The rows of a group lie close to one hidden flat surface of 11 dimensions, which passes through zero. Surfaces can cross.
Known rows, each followed by its group:
[  9 -11  21 -53 -16 -36 -10 -15  45  28 -15  32   6  11 -13 -15] : pip
[-38 -10 -28   4  20  -3  41   5   2  27  35 -48 -10  50 -10 -35] : pob
[  3  40  19 -14  -7  44  15 -28 -14 -41   8  -9  16  29  17 -29] : seru
[ 27 -63   3  23  13 -20   1  43 -19 -11  33 -14 -18  48  21 -23] : sima
[ -4  -1   1  25   2 -10 -14 -37  19  -9   5  11  29   1  -9  27] : pob
[ 60  13  -9 -29   8   9 -25 -15  -9  29 -27  32 -21  27  60  14] : seru
[ -6 -34  38 -34   1   2 -16  -7  27  10  21   0 -19  -5 -24 -17] : lam
[ -5   8  11 -42  -1  21  19  -1  16  36 -37  29  14  26  29 -28] : pip
[-31   9 -73 -81 -15 -22   2 -17  40  28  -6  37 -16  18 -49  -9] : seru
[-40 -43 -12   3 -37  12 -13  26  -4 -18  -1 -12  -4 -43  -6   9] : sima
[ 33  23   9  19  31   7  39  -1 -25  20  44  10  22  38 -34  -6] : zuzum
[ -4 -31  -7  -6 -12   6   2  19   5  -6   3  46  18  30  -2 -10] : sima
[  5  -6  10 -30 -23   5 -11  21 -12   2  18 -15 -35  -3   4 -17] : pip
[ 16 -58  16  11 -28  -4  13  19 -16 -14   4 -22  23   6  39  -7] : lam
[-33 -14  -3  27   2  13   6   6  -2  -5  25 -21   0  36   0 -20] : sima
[ 39  -8   8 -36   3  10   9 -12 -16 -28 -43 -25  -4 -27  34 -11] : pob
[ 63 -23  16 -33  -7   8 -32  20 -27  14  38  48 -33  24 -39  -5] : seru
[ -7   9  -9   0  26  -1 -11  20   5 -14  -7 -10 -35 -47  19  20] : zuzum
[  4 -31  -6   4 -57  23  -1  -9 -41  31  32 -46  -3  38  -6 -12] : zuzum
[ -6  -5  28 -16   4 -12  -8 -13  36  38 -12  33  14 -30 -36  14] : sima
[ 22 -74 -18  -3  11 -65 -10  46  -1  -5  15 -49 -53   0  14 -14] : sima
[  9  15   4  51 -10 -14  16 -24 -37   4 -32 -37  34  30 -67 -36] : seru
[ 17  -9 -31 -37 -14 -21  17 -11   8  15  22   2   3  37  10  -4] : pip
[ 26  50   7   9 -15   8  11  22 -42 -19  22  -6 -11  16  -5 -15] : pip
[ 19 -43  48  25  20 -33 -11  27  11  15  25  13  -9  49 -27 -36] : seru
[  3 -11  21 -37 -22  22   0  -1  -2  11  35  -8 -12   6  -8 -14] : pip
[-24  -8 -21   7 -28  15  17  -8  -9 -23  25  24  39  47 -47 -20] : zuzum
[ 18 -20 -14   5 -21  28  11 -37 -22  54   0 -13  37  -7   8  38] : pob
[ -3  32  -8  65  -5 -12 -17  -5 -24 -31 -30 -14  10  21   0  -2] : zuzum
[ -2  49  11 -12  18 -20   3  -4   7  55  11  -5 -22 -14 -68  -4] : lam
[ 23  30  -8  12  13  36   7 -34 -16 -18 -16  34  40   1   2  28] : pob
[-21  19   9 -11  12  26   1  -2   2  37  15  -4 -19 -10 -21  -1] : sima
[ 15 -25  16 -10 -19  -2  -7 -57   3  19  14 -55   5 -16   0  19] : pob
[ 12  -4   8  31  56  16 -22 -38 -14 -46 -27 -33 -19 -17 -40  -7] : lam
[-45  -6 -21  18 -33   3  -7  31 -28  -1 -38 -39 -20 -29 -39 -25] : sima
[  6 -10 -15 -21 -15  18  -5 -15   7   2   5  25  13   6  41  26] : Vopus
[ -9  12 -34  37  32   0  23 -57  10  13 -49   8  61  14 -21  21] : sima
[-34 -40 -17  30   9   9 -24   0  14 -68  22   8   4  -5   8  22] : lam
[-28  35  25 -24 -45  39  -2 -11   3  22 -16  16  13  23  24 -24] : Vopus
[ 14  -6 -22 -23  16 -25   2  -3  23 -30 -58  35   9  31  23 -27] : lam
[ 14  74   1 -56 -41 -23   1  -5   2  23 -36  19 -10   1 -21 -27] : Vopus
[ 13  -7 -10   5  23 -21   9  13   5  11  10  15  -1  10 -11   5] : lam
[ 13  39   7  17 -11  47  -2  -7 -35  19   2  11   9 -13   2  23] : seru
[-76  31 -21   4  -9 -14   8  42  41  12  18  57   2  33 -19 -20] : Vopus
[-14 -46 -33 -26  -7   1 -15 -21  -9  20   5 -61 -46  37 -14 -32] : zuzum
[ 29  32   2  41   7 -25  22  34 -33 -27   7 -26   4 -56   7  29] : sima
[-13 -31 -14 -53 -33  -9 -20  -2  23 -14   0   7 -19  18  21 -16] : Vopus
[ -2  35 -22  65   1 -31  10   3  -7  -4   8  -9  24  12  34  30] : lam
[ -3  15   9 -42 -10 -28  -7  23  30 -26  19  11 -22 -71  17  29] : pob
[ 14  11   6  -7  23   8   5 -18  -9   3   5 -27 -15 -13 -11   1] : Vopus
[ -2  -9  15  -1  29  23  -2 -26  15   5   6  -1   1  16  27   2] : pob
[ 48  -1 -25   5  23  11 -25  -7 -37 -43 -26   2 -26  -3   6   8] : Vopus
[-49 -21 -20  26   8  28 -28  -3   9 -62  11   9  -6  -1  -5   9] : Vopus
[ -1  -3  15  58  26 -16   6 -11   7  12  11  12  33  32 -28   3] : pip
[  2  29 -25  10 -13 -15   7   4   2 -11 -20  32  27 -31  -1  33] : seru
[  6  16 -16 -39 -17  21 -11  -4  -8   5 -27  30  -4 -38 -30  12] : zuzum
[ -1  30  31   4 -14  19  -6 -49  13 -33   2  -3  33 -19  23  20] : sima
[ 25  37 -11  18   5 -14   1  10 -15   7 -29   8  -2  13  18  -2] : lam
[  8  17 -22   1   0 -38  31  20  -2  44  -3  -1  12 -26 -32  15] : zuzum
[ 22   4  17 -17   2  27   0  12 -18 -21  18  -3 -15 -25  24   8] : zuzum
[ 33  -3  -9  -1  -6 -43  -6 -23   6  11 -49   3  18  -8  -8   9] : pip
[-18   3  16  13  -9  32  17  15  -4 -36 -13  13  39 -60  37  31] : pip
[-35  27 -14 -64 -36   8  11 -68  24  36 -15 -32   1  49 -23 -49] : Vopus
[-17  11  15  -1  13   4 -27  14  10  -5  29   5 -44   5 -21 -11] : pip
[-19  30  19  23  21 -10  16  12  20 -14  43  18  13  -7 -13  10] : pob
[-50  -2  -8  30 -10 -48  30  43  35  35  23  16  31 -19  -7  20] : zuzum
[ -3  16 -28  52  -6 -23 -14   6  -3  -8 -21   3  14 -34  33  54] : pob
[-15   6  17   8 -35  57   3  26 -30  38  25  18   9   5  15   7] : lam
[-10  -9  20 -39   3   2 -10  22  28  -4  43  45 -26  49  -7 -36] : seru
[ -2 -19  -6   9 -11 -20 -17  36   4  -3   2  26  -9 -11   8  14] : seru
[ 25  21   7  28  -5 -58  26  45 -11  48 -30   7  10  45  -9 -37] : lam
[ -3 -11 -25   5   5   5 -10 -19  10 -27   5  26  15  -2   8  30] : Vopus
[-16   2  -6  11  14  21  16  -8   2  -2   7   6  19  10   3   2] : pip
[  8 -10  38 -42 -28  -6   2  -6  15  66  29 -15 -11   4  -6 -13] : Vopus
[-6 28 10 -8 13 37 -9 -1  8 34 -3 49  3  8  2 10] : zuzum
[ 42   1 -14 -43  27  13  20 -51  18  16 -24  28  36 -29  21  42] : zuzum
[ 17 -19  -4  -2   9 -33 -15  32   4  23  20  -8 -39 -10  14  14] : sima
[-11 -35  -8 -57  48   2  10 -54  53 -46  19 -17  -7   6  15  -7] : pip
[ 24 -17   7  41  12 -36 -14  10 -10 -31 -12 -45 -14 -29  37  18] : pob
[-13  17 -54  65  17  -9  13  57 -36  25  25  43   0  53 -56  -1] : seru
[-23   2 -27 -34 -27 -21  -4  52  18  14  27  51 -18  -4 -16   5] : lam
[-56   7  -6   3 -22  23  -6  -7  15  37 -16 -13  -2   6  21  -6] : seru
[ -7   5 -12 -48  -5 -12 -12  -5  17 -38 -21   9 -22  10 -23 -38] : pob
[-18  12 -15 -33 -25  -7  13  14  17  23  -2  14  -1  20  25 -13] : Vopus

New rows. What belongs after each?
[ 25   8  21  -8  -9  25   7  -4 -11   6 -24  29  29  -9  21   7] : lam
[  7   2  35  26  11   2 -21  23  -5  20  40   4 -23  -8 -18  12] : lam
[-27   6  17  29  -7 -26 -28 -16  21  14   2 -43 -19 -37   6  26] : sima
[-10  35   9   0  43   0 -24 -30  25  15 -24   1 -32  53  -5 -35] : lam
[-33 -16 -20  33 -24  -4   2  -2 -11 -41 -20 -40  16 -24  -1   3] : sima
[-34 -27   3  32 -11 -29   5  -8  36 -19  43   0  38 -13  -1  32] : lam
[ -6  34 -16   0 -11  17 -21  -5  -7 -24 -40  43   8 -29 -26  14] : zuzum
[ 18  17  32 -21  -3  31   6  15  -2 -11  22  50  20 -42  -7  23] : zuzum
[-31  21 -52 -19  -9  58  11 -22 -17 -34  11 -16  -4   5  36   8] : sima
[-20  20  11 -24 -37  -6 -12  -8   4  25 -14 -45 -26 -25   8 -10] : pob
[ 24 -21 -39   2  19  -7 -21 -22 -18 -28  18 -36 -35  11   9  15] : pob
[ 25 -56 -40   0  -8   4 -16   1 -32  -6  14 -12 -13 -13 -20  27] : seru
[-30  17 -14   6  -9   4  14  45   6  33   7  52  15   1  -5   8] : pob
[-11  -3 -52  -6 -50  19 -36 -39 -17  14  17   9  -1   3 -41  36] : Vopus
[-14  -5  -1 -34 -44  24 -34  -3  -1  52  -8  26 -18  17 -28 -10] : pob
[-43   0 -23 -26 -38   4  -3 -17  28  -8 -16   8  25 -65   5  42] : seru
[-20  18  -6 -41   2  10   2   1  22  12  28  15 -20  -2  -2   1] : sima
[ 16  37  -4   0  -6  43 -15 -29 -16  16 -15  22   9  -9  27  32] : sima
[ 32  38  68   3  41 -24 -16  12  -7 -49 -33 -23 -40 -32 -57 -52] : Vopus
[ -4   8  21 -32 -19  34   9  23 -19  -2  -3  24  -1   2 -37 -38] : sima
[ -7 -42  13  31  19   9 -14  -1  14 -42   4  32  26   4  11  13] : lam
[ 13  38 -38  19  -9 -34   9   7 -13   7  15 -26  -9  -3  36  30] : lam
[-19  23   5 -24  26  12  22  -8  24  14  38  10  -8  35 -10 -21] : sima
[-14 -21  -4  41  -6 -41 -23 -25  28 -15  -5 -24  12   6  29  22] : sima
[-17  -4   2  12  24 -31  10  -1  37  21  -1  19  20 -10 -17  13] : zuzum
[ 25  -2  -5  -9  10  -8 -12  -9   9  57   4  47   5  10 -32  22] : seru
[ 26   0   5 -11   4 -18 -20   6   3 -38 -24  16  -9 -22   5   5] : lam
[  9  -6 -24  -6  18  29  10 -10 -23  -9 -22  -2   0   8  -2  -8] : lam
[ 46 -43   4 -31  11  -9   1 -13  -5 -33  15  -9  -3 -13  -8   4] : pob
[ 57  11  49 -12  33 -46  -6  28   1  19 -10 -11 -41  -7  -4 -25] : seru
[-21  14 -12 -13 -66  11 -43 -22  -2  51 -60  15  -1  -4  -8   5] : pob
[ 63 -17  -5  -4  20   6 -11 -43  -1  27 -43  44  31  10  22  36] : sima
[ 17 -25  32  47  24  -7  -6 -31   3 -14  48  -8  21  30 -37   5] : pob
[-17 -21 -52 -17 -10  -1  12  19   5  -3 -23  45  21   7 -17   0] : sima
[ 25 -14 -23 -18 -11 -17   5 -10  -3 -61  -3  12  18  -7   1   9] : seru
[  6  15   0  12   3 -12  11  -6  -2 -19 -18 -10  16  -6   2  -3] : seru
[-11  -8  23  59  25  -1   5   2 -14  52 -25 -67 -10 -11  17  -2] : seru
[-29  11   3 -14  -7  24  -5   4   0  33 -18  -3 -26  69  13 -56] : lam
[-16  32  49 -18  -1  14   3 -14  27  23   2  10   5  -3  -1 -16] : seru
[ -2  21  -6  28  10   4  -9 -19  -5  46  -2  25  12  19 -67   9] : zuzum
[  4 -26 -17   2 -12 -34  -3  27  14 -62  13  40  18  15   0  -2] : seru
[ 15 -21  20 -37   6 -13  -8 -28  28  25   8  14  -2  20 -29 -14] : seru
[ -3 -15 -16  -5 -10  -2 -12 -10   2  25  -6  15   2  38 -14  -9] : seru
[-11 -16  17   6   0  -4  17  -4  -8 -33  14 -53   9 -68 -44   6] : seru
[-19  34   5  -8 -12 -23 -18  28  13  26 -23  28 -24  26 -35 -38] : pip
[ 32   0  59 -41 -13  39 -42   1   0  62  21  34 -40  15   6  -6] : seru
[-47  -6 -10  -1  32  18   5 -22  28  56   6  -9  -4 -20 -39  14] : sima
[ 13  23  17 -30  -1 -10  -7  20   2  16  20  -9 -42 -29   0   2] : sima
[-29  25   3  -9 -14   6   6  -2   9   5 -11  -7   1 -14  -4  -9] : seru
[ 11  -4  20  19  32 -30   0   5   8 -23  12 -15 -10  -1 -25 -13] : zuzum
[ -2  16 -47  20 -20 -40 -10  59 -23  30 -45  21 -18 -27 -25  12] : sima
[ 44   5   8  23  42 -22  23 -13   0  41  24  -4  16   5   5  30] : lam
[ -4  25 -26 -53 -31  22  -6  35  -4   8  -1  50 -15 -57  -1  32] : sima
[-29  22  -5  12 -20 -21   3  28  10 -35  42 -14 -16  16  23 -11] : sima
[ -5 -11   7  -7 -11 -23   2  -7  20   2 -20  12  20   8 -17 -13] : zuzum
[-11  26  -9   7  -9 -45   8  50  10 -34  55  -5 -28  10  26  -4] : sima
[ 16   8  23 -15  24 -30  -2   4  21  26 -25   7 -17   3 -16 -22] : zuzum
[ 38  28  15 -67  11 -39 -25 -11  31  22 -24   2 -54  24  27 -33] : lam
[-41 -27 -33  10 -29  38  -4   9  -8 -36  26   8  14  11  38  15] : sima
[  1   1 -55 -29   7 -21 -30  -5  23  37   3  22 -39  11  21  32] : pip
[ 16  15  14  37  26  -9  25  50 -25   3  49 -15 -10 -39  -2  24] : sima
[ 38  -2  21   5  21 -11  11 -31  -4   1  -4 -18  18 -12 -27   3] : seru
[-21  -4   6   6 -20   4  -8   4 -11 -18   0 -38 -20  24   2 -38] : sima
[ -6  -6 -10  -2 -21 -51   3  55   7  -6  -7  26  -4   6 -26 -22] : sima
[ 34 -23 -29  28   7  15 -36   7 -39  -3 -15  19 -20  38  -9   3] : pob
[-20 -36   8 -24  12  -6 -15 -17  37 -30  -5   2  -6  -2   9  -8] : zuzum
[-32  11  46 -32   9  13   4   6  27  -1 -74  14   0   2 -10 -68] : pip
[-13   9   9 -22 -27 -11  17   0   9   6  19 -36   1 -53  10  16] : Vopus
[ -9  16 -11  21  21  31   7 -34  -5  -1  12  -6  18 -16 -12  30] : lam
[ 26  14 -10  -2  -6 -29 -29   1 -20   5 -24 -23 -43  -3 -27 -12] : pip
[ 29  52 -18 -16  21  37   6   6 -41  15  -3 -19 -40 -20  33  13] : seru
[ 33  40 -32 -19   9   0  16  30 -36 -50   3  -6 -22 -65   7  30] : seru
[ 48   4  37  -8 -30  -2 -45  23 -17  18 -33  19 -28 -11  55   8] : seru
[-13 -44  49   4   3   9   0 -60  24   6  -9 -49  23  42  12 -37] : seru
[-29  50  -8  49   2 -29 -17  22  12 -24  34  14 -11  -9 -19  24] : pob
[ 49   1  47   0  -7  12 -20 -31 -20   5 -11  -3   3  17 -19 -14] : zuzum
[ 10   1 -12  14  11  17   0 -34  -9 -28  -5  -1  18  17  11   8] : zuzum
[ 57  14 -27 -21   3  27   3  46 -48  24  -4  54 -15   3  17  16] : sima
[-31  37 -25  53 -27 -46   9  26 -15  -3 -28 -49   0 -11   1  -6] : pob
[ -3  -5   4  -8 -12  14 -54 -33  -1  -6 -49  -4 -29   8 -24 -20] : zuzum
[ -4 -13  -7  30  -3 -28  12   4   9  -4  32 -11  19  -4  11  24] : lam
[-29  10 -16  53  34  31  35  -9 -12 -23  27 -16  34   3   7  18] : seru
[  4   8 -27 -49 -17  22  37  24 -19  32  17  -2  -3 -27   3   7] : pob
[ 40  -3  16 -30   9  29  -8  29 -19  -9  19  51 -15  -8  -9   3] : pob
[-15  16  25 -15  17   1 -10  32  24 -16   0  52  -8 -46 -21   7] : zuzum
[ 16  44  44  19   0  -3   7  -1  -8  67   4  -1   5  12 -17  -8] : lam
[-29  61  14   6 -28  12  30 -14  19  31 -22  18  60 -56  26  41] : pob
[ 47  34 -22 -50  31 -45   4  33  11  -8  -4  29 -43 -34  10  12] : seru
